The rows are grouped in 3 different ways at once. Each group adds its own fixed numbers to the row, and there is some noise. The rows also spread widely along 13 directions, which tell nothing about the answers.
Known rows, each followed by its group in each grouping:
[ 14  -9  20   2 -12 -24 -13  13  -6  -1 -21 -20 -28  14  28  15  -8   8
  17  21   0 -12  12   4 -38   8  19  12  11  -7   3   3  -2   3   0  10
   8  -4]
Duko (4) z_93
[ 23 -25  29  13  26 -48 -30 -49  41  -8 -21   0  -8 -11 -19  -1 -26  -4
   4  -6  24  15  26  11  11 -27 -27  17 -46   4  33 -25 -17  -3   9  -2
   8  31]
Duko (2) z_93
[ -4  -5   2 -18  -7 -37   0 -10 -18  13   4   8  -5   0 -23 -32   3  -2
  -7   6  21   7  -9  18 -11   9  24  43 -23   3  14 -27   5   9   6 -17
 -13 -26]
Senoz (1) z_467
[-16  -4  20  -9   5  16  68  44 -48 -15  28 -29  13   8  -8   1  16  16
   2 -17  14 -21  -1 -16 -31  16  25   2  21 -14 -29  29   5  -8 -13  -7
  -7 -10]
luzi (0) z_843
[ 28  -1  22  17   4   3 -10 -22  18  13  10 -23 -11  -6  18   0   1   4
  11  -6  -2  11  12 -24 -20 -25 -18  -5 -20  10  28  -7  -8  -7 -22  40
 -11  21]
Senoz (3) z_748
[ 16 -14  13  10  23   1  27  17 -23  14   5 -15 -30 -11  34 -13 -25  -7
 -13 -14   5  -8  -5 -10 -17 -19 -17  -5  22 -15   0  -2   2 -23   0  28
  17  -1]
luzi (2) z_748
[ -5  29   5 -11 -30  27  11  18   0   5  13 -12  27  24 -12 -12  32  15
  15  13  13  17   2   1 -24  22  32  -1 -31  11   0   7   6  20 -31 -11
 -26 -17]
duk (1) z_467
[  6 -15 -15  -2  43   6  11 -17  -7 -12  10  17   6 -25   5  -8  -1 -13
  -6 -21  26  32   2   7  12 -22 -21   1 -13   1   2 -20 -16  -4  -1  -1
  15  12]
duk (0) z_843
[  6   9 -14   4  43  21  23  45 -38   1  25  -4  15  -2  10  -2  -6 -17
  -5 -22  31  25 -24   3   8 -15  17   4 -12 -30 -24   3   2   5   5  -6
   3 -21]
Rerit (4) z_467
[ -1 -21  -3 -13  18 -65 -21 -38 -22  21   3  33 -14 -16 -16 -16 -28 -11
 -30   9  -3   2 -37  26  30  -2 -14  55 -19   3 -10 -32  12 -22  20 -19
  12  -4]
Rerit (3) z_93
[ 18 -23   2  -1  15 -18 -12   4 -27  15  13  -7 -26  -9  21  14 -24 -14
 -10  -1  -3  -4 -21  -6  -5 -29  -5  24  25 -16 -15  -8   7  -8  22  20
   8   1]
Senoz (1) z_748
[ -3   8   5  13  -2  10  47  -2 -19 -17  48 -17  37   4 -48  16  -3  -7
  11 -11  -1 -22 -40  -5  35  -3   3 -14  24  -1   0  21   8   1 -11 -22
 -42  -1]
Rerit (0) z_843
[  4  -9 -37 -16  26   0   0  -1 -42  -8  36  14  13 -32 -12  23  12  -4
  -7   6   1 -10 -49  16  23  -4  -1   7  40   4 -19 -12   7   5   5 -14
   3  -5]
Rerit (3) z_748
[-28 -25  23 -19  -9 -19  58  -5 -18  -5 -14  19  21 -14 -32 -10  24  22
 -15  27   3 -23 -13  46  -6  40  17 -10  25   8   8  13  12   6 -13 -17
  -2   9]
luzi (1) z_843
[ -9 -12 -16   0  10  18 -11  24   2  -9  12  -5   5   4  -5  14 -13   3
 -17 -43   1  -5  23 -24   7  -2 -12  -5   1 -23 -38  13   7 -10  32  -4
  24  -5]
Rerit (3) z_93
[ 16  -8   4   1  38 -25 -10  11 -29   1 -11  -4 -23   2   9  -6 -21  -6
  -1 -15  21  13  -5  -5 -19 -20   5  40 -37 -13 -13 -26 -13 -21   2   7
  21  -3]
duk (4) z_467
[  0   8 -45 -10 -71  10 -28 -11   4 -32  13 -24 -29  29  49  22  -9   2
  47   7  -7   3  25 -25  -1  -6  -2   3  19   9 -13  12  -1  14  18  -8
  -8 -17]
Duko (1) z_93
[  7 -15  39  -2   2 -21  34  -1  -9   6  20 -20   8   5  -4  -1   2  14
   2   5  12   2  14   1 -20   3   7   9 -15  -3   5  14   5   5 -11   6
 -15  16]
duk (3) z_748
[-16 -18 -11 -18 -23  25  18  -2  -7 -19  38 -16  14  -4  -9  15  22  25
   4 -17   1  -5  10 -23  -6  -1  -4 -14  12   8 -29  10   0   6  -9 -12
 -11  15]
duk (1) z_93
[  3 -14   3  18 -14 -10 -18  -3  30  20  -5  11   8   8 -12  -6 -40 -32
 -16  -8  -6   0   1  15  30 -12 -19 -15  21 -20  25   6  21  11  48  -1
 -10 -14]
luzi (1) z_843
[-18  -5   6   2 -12   2  11  -7  -7 -23 -12   5  22  21 -17  31 -14   7
   0   0 -12  -9 -12  -3  34  -2  -8  -6 -17  -3 -42  29   8 -24   8 -13
   9  35]
duk (1) z_467
[-13 -23 -32 -11 -13  10  29  18 -28 -26 -13   1 -30  -8  47   6 -14   2
   8   5  -4 -16  19  11  -5  12  -4 -21  59 -14 -19  13   4   2  25   6
  37 -13]
Rerit (1) z_748
[ -3  10 -18   0 -19   3 -23  15  13  27  -7  16  -4  13  -5 -42 -10 -16
 -20 -18  -3  13   8   6  -8   9   5   8  -4  -9  20  -8  10   6  23   0
   1 -48]
Senoz (4) z_843
[-15  33 -45  -6 -48  -6 -28   0 -20   0   8  13   0  38  -1 -12 -28 -24
   5   2 -17  -2 -26  -1  37  14  11  34  -6   1 -21   0  17 -10  26 -37
  -7 -49]
Rerit (0) z_467
[ 16  10  19  33  -4  30  24  27  28   1 -18 -23   4  13   7 -15  -4   2
  28   6  15   7  26  15 -25  10   9 -50  -1  -8  47   9  -6  19 -23  19
 -10  -6]
duk (4) z_93
[  0   8   0  -7  30  -1  -3  28 -39  -2 -40  22   4  -3   0  19  14   2
   0  29   3  -5 -38  32 -14  17  28  16  -3  -4 -27  -5   4 -14  -9   2
  32  -2]
Senoz (1) z_467
[ -1  -7   5 -12  17 -17 -29  -2 -22  19  -8  19   7  -2 -30  19   1   2
 -34  14 -24 -18 -36  -3  -2   5   2  30   6   7 -31  -9   8 -29  -3  -6
  19   7]
Duko (0) z_748
[ -2   4  12   6  19   7 -28   1  -2   7 -20  17  20   9 -20  35  -3  -6
 -25  -4 -27 -10 -31  -8  12  -6  -6   9  -8  -2 -38  14   7 -36  -1   8
  20  22]
Senoz (0) z_843
[  9  17 -28  -5  20  25   0  42 -18  -8  12 -13  -9   4  -5 -20  -2  -5
  -4 -34  21   5   1 -22 -22  -1   5   8  -4 -15 -14 -18  -8  -5   3  -1
  20 -40]
Rerit (2) z_748
[-17  -9   2   4 -17  -7 -16  18  27  24  -6  24  41  16 -57  -5 -30 -19
 -45  -5 -14 -18  -3  33  43  21   1 -18  29 -24  -1  24  37  13  52 -30
   4 -29]
Rerit (2) z_748
[  0  -5   9 -28  31 -47 -17  -8 -23 -24  -8   6 -10   5   7  11  -3   1
   4  -6  36  28   2   6  -3 -13   7  77 -65   0 -38 -15 -16 -16   9 -23
  27   7]
luzi (2) z_843

New rows. What belongs after each?
[  2  -7  -6  10  -4  12  33   0   2   2  17  -5   0 -15   0 -25  -7 -11
   5  -1  15  -4   9  18   1   9   3 -32  36  -7  38  -6   5  22  -2  -4
 -13 -22]
Rerit (0) z_93
[-11 -24   5  -4 -13 -26   7  15   3   2 -11   2   8   8 -22 -18 -25 -12
  -9 -11  19  -6  31  19   7   8  17   8   9 -29  12   7  14  23  53 -19
  -2 -30]
Senoz (1) z_467
[ 15  13  20   3  19  17 -40  42  21  30  -2 -10  32   8 -49  -7  17  -9
 -12  -7  19   5  12  -2 -39  14  36  10 -11 -12  19 -13   4  25   2   2
  -5 -38]
Senoz (0) z_748
[  6  15 -33  17  -2   5   1  21 -32 -18 -16  -2 -28  24  45  12 -45 -27
  26  -3   3   1 -22  -2  24 -19  -6  11   5 -23 -21   7   3 -23  29   2
  19 -15]
luzi (1) z_467
[-10  -7   5  18 -45  -2  -1 -17  26  -8  -7  -7   4  18  -7  11 -27   6
   8  -1 -30 -28  14  -2  28  14 -20 -32  18   0   6  30  15 -10  18   0
  -3  10]
Rerit (3) z_93
[ -1 -28  15   2 -22 -16  20 -27  -8  17  -1   3 -24 -13  36  -1 -14   7
 -20  16 -36 -16  -9   1  -1  -1 -25 -19  31   7   3   9   7 -21 -17  30
   8  22]
Rerit (4) z_748
[-11 -12  14   7  -9 -20   4  24  -6 -28 -48  -6 -13  29   1  22 -32  -1
  16   2   5 -21  22  14   4  16  15  12  -2 -27 -22  24   8  -9  41  -9
  31  -1]
Senoz (1) z_93
[-19   9 -46  -4 -49  34  -9  -5  23 -47   3  -7  11  17 -15   7   8   9
  39 -11   4   0  29  -8  14  15  -2 -26   5  13   2   6  -7  21   9 -29
  -6  -9]
duk (1) z_93
[  6 -21   0  -8   5   2 -40   7  18  -8 -26  -4 -11   1  -4  14  -4   9
  -2 -13   5  -1  36 -13 -30  -4  -4   4  -5  -5  -8 -13  -8   1  18  12
  34   5]
duk (1) z_748
[ -4 -22  33   2  10   4  57  14  -8  23  17   0  18  -1  -7 -16  -1  -2
 -28  -3  12   5  -3  22  -7   2   2 -22  13 -17   5  19  16   8   1   8
 -15   3]
duk (1) z_843
[  6   1 -41  -8  17   6 -24  11  -4  18  14  27   0 -12 -18 -34 -14 -20
 -23 -14  18  18 -19  24  13  -2  -4  12  10  -6   9 -31   6   9  22 -22
  10 -42]
duk (2) z_93
[ 16  22 -55  19 -36  32 -42 -13  31  -2   2  -3 -20  10  32 -10 -20 -24
  20 -17 -13  19  11 -17  12 -22 -30 -24  13   3  25 -17  -5   7  19  18
  -2 -31]
Rerit (1) z_843
[  4   7  27 -12 -16  -8 -12 -29   3  22  -1   7  13   1 -13  15  40  29
 -11  30 -29  -7 -24  -3 -26  19   0  10 -14  37  -4   2   4 -16 -44  14
  -9  24]
Duko (3) z_843
[ 14   6  -8  13 -14  24  27 -12   5  12   5  -8 -17 -21  20 -40   5   1
   2  -1   1  -3   4   6 -19   3 -17 -46  26  13  48 -17  -6   7 -28  28
  -5 -19]
Rerit (2) z_467
[-27  -7 -31 -15 -46   0  -7 -38  22 -27  -1  22  21   1 -15   2  15  11
  -1   0 -17   4  13  10  27  17 -17 -21   4  24   1  11  -3   8   6 -29
   0   9]
Duko (4) z_843
[-34 -27   2 -17 -21  -4  13 -13  30 -40 -32  15  24  -4 -14   4  20  30
   4   4  12   1  57  30   0  38   6 -28  -3   6   5  19  -7  24   9 -28
  20  18]
Duko (4) z_93
[ 15  -3  16  19 -11   9   1 -22  10  19  23 -10   9   3  25  14  -8  -3
  -7  -3 -17  13 -13 -17  13 -28 -22 -24  -4   3  -3  17   5 -11 -16  21
 -20  30]
Duko (4) z_467
[ -6 -13  17 -12  17   2  30  20  -7  -2  -4  -4   9 -11 -13 -18  21  16
  -2   1  32   5  15  22 -31  23  25  -4  -7 -10   8 -11  -2  23 -12  -3
   6 -13]
Rerit (1) z_93
[ -3 -22 -21  -4 -37  -7  18 -12 -15 -18  42 -22 -13   1  25   2 -22  -7
  13 -21   4  -6  28 -24  12 -17 -10  -4  38  -9  -5  13   5  11  33 -17
 -20 -12]
Duko (0) z_467
[-14 -15   8 -27 -41   6 -10 -12  21  29  33  -1  20  -2 -18 -31  29  20
 -26 -10   3  16  33  -8 -28  11   9  -3  -9  13   8  -8  10  31  -6  -9
 -27 -13]
duk (1) z_467
[-14  -3  12  -3 -26 -10 -25  -9  26  -1  -1  -5  21  10 -76 -14   8  24
 -18 -27 -18 -30  22 -25  -9  23  -1   9 -18  11   8  -6   3  -7   9 -12
  -5  -7]
Senoz (3) z_748
[ 19 -11   7  11  50   7  30  -5 -46  33  33  13  -4 -26  48   8 -12 -25
 -21  12   6  26 -68  13  25 -45 -20   2   8 -11 -24  -4  11 -27 -20  29
  -3  31]
luzi (1) z_467
[-15  -4 -31 -15 -36  15 -24  13   3 -36  50 -28  22  19 -21  38   1   8
  18 -36  -1 -13  28 -40  16  -7   1  10  13  -4 -38  26   8  18  39 -35
 -14  -7]
luzi (3) z_748
[ 28  19  18  34  12   1 -21  14  11  30  -4 -10  -1  21  -1   7 -28 -24
   2  10  -1   8 -33   4   7 -16   1   2 -18 -16  13  -2  12  -7  -5  20
 -11  -8]
Rerit (1) z_93
[-16 -19 -11 -27 -37   1   7  -5 -21 -10   9  -3 -19   2  45   6   3  14
  -8  -3 -23  -6  21 -14 -10   5  -9   4  26   6 -42  24   6 -10  12   7
  21   5]
Senoz (2) z_748
[  7 -23  -1   8  30  -8  48  -4 -22  10  21   4  -9 -28  -4 -27 -12 -14
 -18 -15  16   0 -22  15   4 -17 -15 -14  28 -14  22 -18   1   1   3  12
  -2  -8]
Rerit (1) z_843
[ 30  -8  16  17  19 -27 -28 -12   1  10  52 -32   6 -12 -61  17 -12  -8
   7 -18   7 -18 -36 -21  -1 -32   2  22  -2   1  21 -32  -4  10  -8  -6
 -41  -2]
Rerit (4) z_93
[ 12 -16  14  12   8   2   0  -1   0  -1 -19  -1  -1  -9  23  36  -7  -9
  10  22  -5 -10 -11  22   0 -11  -8 -23  34  -7   4  12   5   1   6  19
  10  23]
luzi (1) z_843
[ 15   7 -30  24 -25 -17 -21 -10   0  11 -25  10 -41  16  24 -23 -47 -22
   6  10 -22  -7 -23   9  13   0 -19  -2  17  -2  30 -13   5 -22  13  10
   6 -28]
Duko (4) z_93
[  5   2  14  14 -11   5 -17 -10  28  25  10   7  23  16  -3  -3 -18 -18
  -7   6  -3  17   0   8  21  -5  -4  -7 -16  -4   9  12  15   2   0  -2
 -18   5]
duk (0) z_93
[ -2 -21  25  14  49   7  41  18 -16 -29  -6  -6  25  -6 -34  39  -3   2
  -2 -20  15 -14 -16   1  16 -15  -3 -17   2 -24 -25  23  -2 -15   9   5
  14  36]
Senoz (1) z_843
[-17 -20  29 -13  32 -32 -42  40 -10 -16 -43   7  22  10 -91  24  -3  16
 -26 -25  10 -46  20  -6 -28  27  40  45 -15 -24 -37  -8   3 -12  43 -32
  40 -15]
Senoz (0) z_467
[ -3  -9  18  19   0 -38  17   4  -8  -8   3  -7  19  26 -27  14 -50 -28
  11   1  18  -8 -15  24  49 -17   8  16 -10 -30   0  20  21   3  44 -31
 -19   3]
luzi (1) z_467
[ 15  -5 -25  -6   9  -9 -15 -26 -18 -12  27 -12 -20 -20   3  11   1  -2
  17  -2   9   5 -28 -11   1 -24  -8  21  -2  13  -2 -36 -12  -2 -15  -1
  -6   4]
Rerit (1) z_93
[ 11  17 -40 -17  26  36 -22   6  15  27  30  17  13 -24  -2 -66  34 -17
 -15 -28  44  61  21   3 -25  -3   7   3 -26   7  43 -53 -16  38 -12  -1
  -3 -53]
Senoz (0) z_748
[  2   2 -21   3  17 -21  -6 -38   0   7  23  21  10  -4 -42 -34 -20 -10
 -18 -21   8  20 -28  -1  40 -17 -30  26 -47  11  14 -31  -2 -22   4 -17
  -5   1]
duk (3) z_748
[ -3  14 -41   0 -12  26  24  17 -35  -9  -1   6 -20   1  57 -15  -4 -17
  21  10   3   7 -12  15  -4   9   2 -11  45   0   6   4   2  -3  -2   3
   9 -34]
luzi (0) z_843
[ -9   1  19 -14   4  19  19 -24  25   1  12 -11   8 -20 -14 -45  50  38
 -13 -30  12  27  37 -31 -49   9 -11  -7 -66  28  21 -32 -31  -5 -68  22
   4  15]
Rerit (4) z_748
[-19 -15  24 -24 -16 -47  14 -40  -3  -9  -7  19  16  -6 -30  -3   8  14
 -10  24  -1  -9 -12  36  13  20   4  25 -12  19   2   1   6   3  -4 -31
  -8  14]
luzi (2) z_843
[ 22  15  -7  12  31 -10  -3  32 -32  18 -16   2 -15   8   3  -6 -23 -24
   7  22  14  -2 -46  25  -9  -3  20  25   7 -16  11 -23   6  -7   4   8
  12 -31]
luzi (1) z_748
[  8  -1  -4  -1  15 -16  31   1 -29   6   3  15  -3   0  24 -10 -11 -15
  -4  11  13  16 -23  29  12   2  -3   9   6  -9   3  10  12  -3  11   0
   2  -8]
Duko (3) z_843
[-12  19  20  -5 -14  29 -16  13  33  34  -5  15  51   7 -42 -21  39  17
 -30   2  -5  11   6  12 -23  35  23 -22 -32  10   8   2   9  18 -33  -2
 -11 -13]
Rerit (4) z_467
[ 26   1  -8  25  40 -16 -35 -43  -3  32 -20  32 -21 -23   7 -13 -28 -21
 -20   9 -14  13 -66  10  26 -39 -42  10 -20  16  19 -52  -6 -44 -17  32
  18  24]
luzi (1) z_467
[ 25  14 -12  22  39 -16 -51  18 -33   2 -44  11 -25  22  33  48 -52 -34
   9  16  -6   1 -58   4  24 -34  -5  42 -15 -22 -45  -6   4 -47  26  15
  40  11]
luzi (1) z_467
[ -5 -12  -8  -5 -18  -1 -26  16   6 -21 -36  -4  -8   4   1  25  -4   5
  20  19  -3 -22  24  14 -19  15  12  -6  32  -2   2   1   1  14  24  -5
  26  -9]
luzi (1) z_748
[ 20 -17   8  -2  -3   7 -47 -24  18  12  -3   0 -13 -15  28  31   5  11
  -2  13 -20   1   1  -3 -18 -17 -20 -11  14  16 -10  -6  -4  -8 -15  25
  14  32]
duk (2) z_93
[ -2   1  17  -6  23  -3  -6  35 -30  16 -21  14  18  25   9  27 -13 -14
 -14  28   0   5 -21  24  -1  11  28  26  -6 -17 -46  23  18 -13   8  -7
  25   2]
duk (0) z_748
[ 25  12 -19  -7   2  -1 -26 -22   0   0  23  -6  -6 -12  13   0  14  -3
  19  16  15  24 -17   7 -10 -14  -2  14  -5  22  15 -27 -11  15 -21  -3
 -13  -7]
Duko (2) z_93
[  3 -34  12  -5   1  -8  11 -31  13  -1  -4   7  -2 -29  17   7  14  20
  -4  11   2   0  25  17 -10   5 -18 -27  21  10  15   2  -2   9  -6  10
   8  31]
Duko (3) z_93
[  5 -30  -4  -5  16 -11  12 -29  -9 -20  13   3  -1 -40  17  18  11  -1
  21  19  20   5   7  28   3 -11  -1 -11  36   7  20  -8  -8  25  -1  -5
  -3  19]
Senoz (0) z_93
[  0   7 -20 -11 -37  12 -19   2   3 -15  30 -24  -1  23  14  14   0   3
  30  -6   8  16  12 -22  -3 -10   9  15 -16   3 -21   9   0  15   4 -13
 -19  -6]
duk (1) z_93
[ -1  -4 -15   0 -22 -20  -1 -20  -3  -5 -11   2 -19   7 -23 -18 -15   2
   0   6 -11 -18 -14  -2   3   7 -10   6   8  11  21 -18  -1 -14   4  -3
   4 -13]
Duko (1) z_748
[ 13  15  29   9  16 -12  -8  37 -21   8 -14 -14   7  25 -19  23  -7  -7
  13  21   9 -18 -24  11 -22  19  41  26  -6 -15 -12   5  10  -2 -10  -7
  -1 -19]
Rerit (0) z_93
[ 26 -12 -20  18  -1  50 -42  17  40  18  -1  -7  -7 -17  28  10 -12 -13
  -6 -13 -11   0  32  -7 -18 -21 -26 -61  60  -7  23  -2   2  19  19  35
  17  -8]
duk (2) z_748
[ -2   9  13  14 -25 -10  36 -26  13   5   5   5  14  15   1 -27 -10 -16
   9   8   4  20 -14  22  28  -1  -8  -8 -23   5  31  15   9   3  -5   2
 -29   3]
Senoz (1) z_843
[ 13 -16  23 -10  -2  -5   6 -12   2  26  12  -2   2 -23  13   1  17   6
 -13  26  -4  -1  -1  22 -25   3   4 -14  28  12  17  -6   7  20 -23  17
  -6   5]
Rerit (2) z_748
[-16  -6  -8  19 -12  32  -8  14  33   6 -21  19  26  10  -5  -7 -18  -5
 -25 -33 -14  -2  34   1  31   8 -24 -51  11 -20  -4  31  19  -6  43   6
  20   0]
Senoz (3) z_467
[-15 -51 -10 -34  -2 -65   2 -58 -35 -44 -18   7 -54 -34  18  10 -10  27
   7   3   2 -22  11   1  -9  -2 -18  48  -2  18 -23 -36 -21 -25   6 -12
  39  30]
Rerit (1) z_93
[-24  -5  14  -5  12   9  16  -2  11 -25 -23  17  32  12 -14  10  14  22
  -3  -6  10  20  14  14  15  16   0  -7 -59   3 -31  20  -9 -16 -21 -15
  26  40]
duk (4) z_93
[-13   1  -4   2   6  13  31   0   6 -22 -27  12   3   5   2  -9   0   3
   1 -11   8   6  11  10   7  11 -11 -20 -18  -5   0   5  -6 -12  -3   5
  25   4]
Rerit (1) z_843
[-12  33  -9   2  -8  59  -3  25   5  -5  29  -4  56  27 -14  15  24  -3
   1 -23   3  22  -1 -25  20   2  14 -18 -29  -4 -34  32   6   5 -10 -12
 -17  -3]
Senoz (0) z_467
[ -1  11 -41 -10  32  20  -7  -1  -9   2   0  30  -3 -19  -3 -39  12 -12
 -16 -22  20  31 -23   8   4  -7 -16   9 -23   6   8 -42 -11 -10  -8  -1
  20 -21]
luzi (1) z_843
[ 20   3 -25   1  14  34  -1   1  -2   1  25 -10 -10 -37  26 -19  31  10
  18 -10  23  15  11  -6 -39  -8  -1 -25  20  16  39 -36 -18  25 -26  19
  -7 -16]
luzi (3) z_467
[-14   8   0 -11 -39 -33   5  -6 -18 -22 -22   3   3  35 -21   4 -13   6
  24  26   1 -12  -7  18   8  24  23  33 -24   7 -12   9   9  -3   8 -34
  -4 -10]
duk (1) z_467
[ -7  20   1  18 -11   7  10  11   4  24 -26  26  16  38  -9 -16 -28 -18
 -12  25 -14   6 -38  33  34  19   1  -8 -20 -10   0  17  25 -19   1  -3
   1  -8]
duk (1) z_93
[ 15   7  22 -13  -7   5  -6  35 -11  50   6  -4  -1  11  20 -17  22   6
  -9  33   8  10  -3  28 -53  30  38  13   4  -1  10   1  19  22 -20   8
 -13 -32]
duk (3) z_93
[ 17   2   0  15  20   6 -43  10  32  18 -33  22  20  -1  -4   7  -8 -13
   2  24  11  18   8  46   6  10   4 -17  -3  -5  26  -6   8  19  14   0
  16  -4]
duk (3) z_93
[-13 -15 -11 -14  -1  41  24  16 -23   6  48  -6   4 -12   9  -1  10  16
 -34 -35 -13  -3 -11 -30  -3  -7 -20 -20  26  -3 -51  15   8 -20 -11   4
   8  10]
duk (2) z_93
[  7  -4 -39   4   2  19  26  -9 -10 -20  63 -12   7 -11  15   0  -4 -12
  19 -24  23  22  -4  -8  36 -23 -20 -20  16  -4   5   7   1  19  14 -15
 -27  -3]
Duko (3) z_93
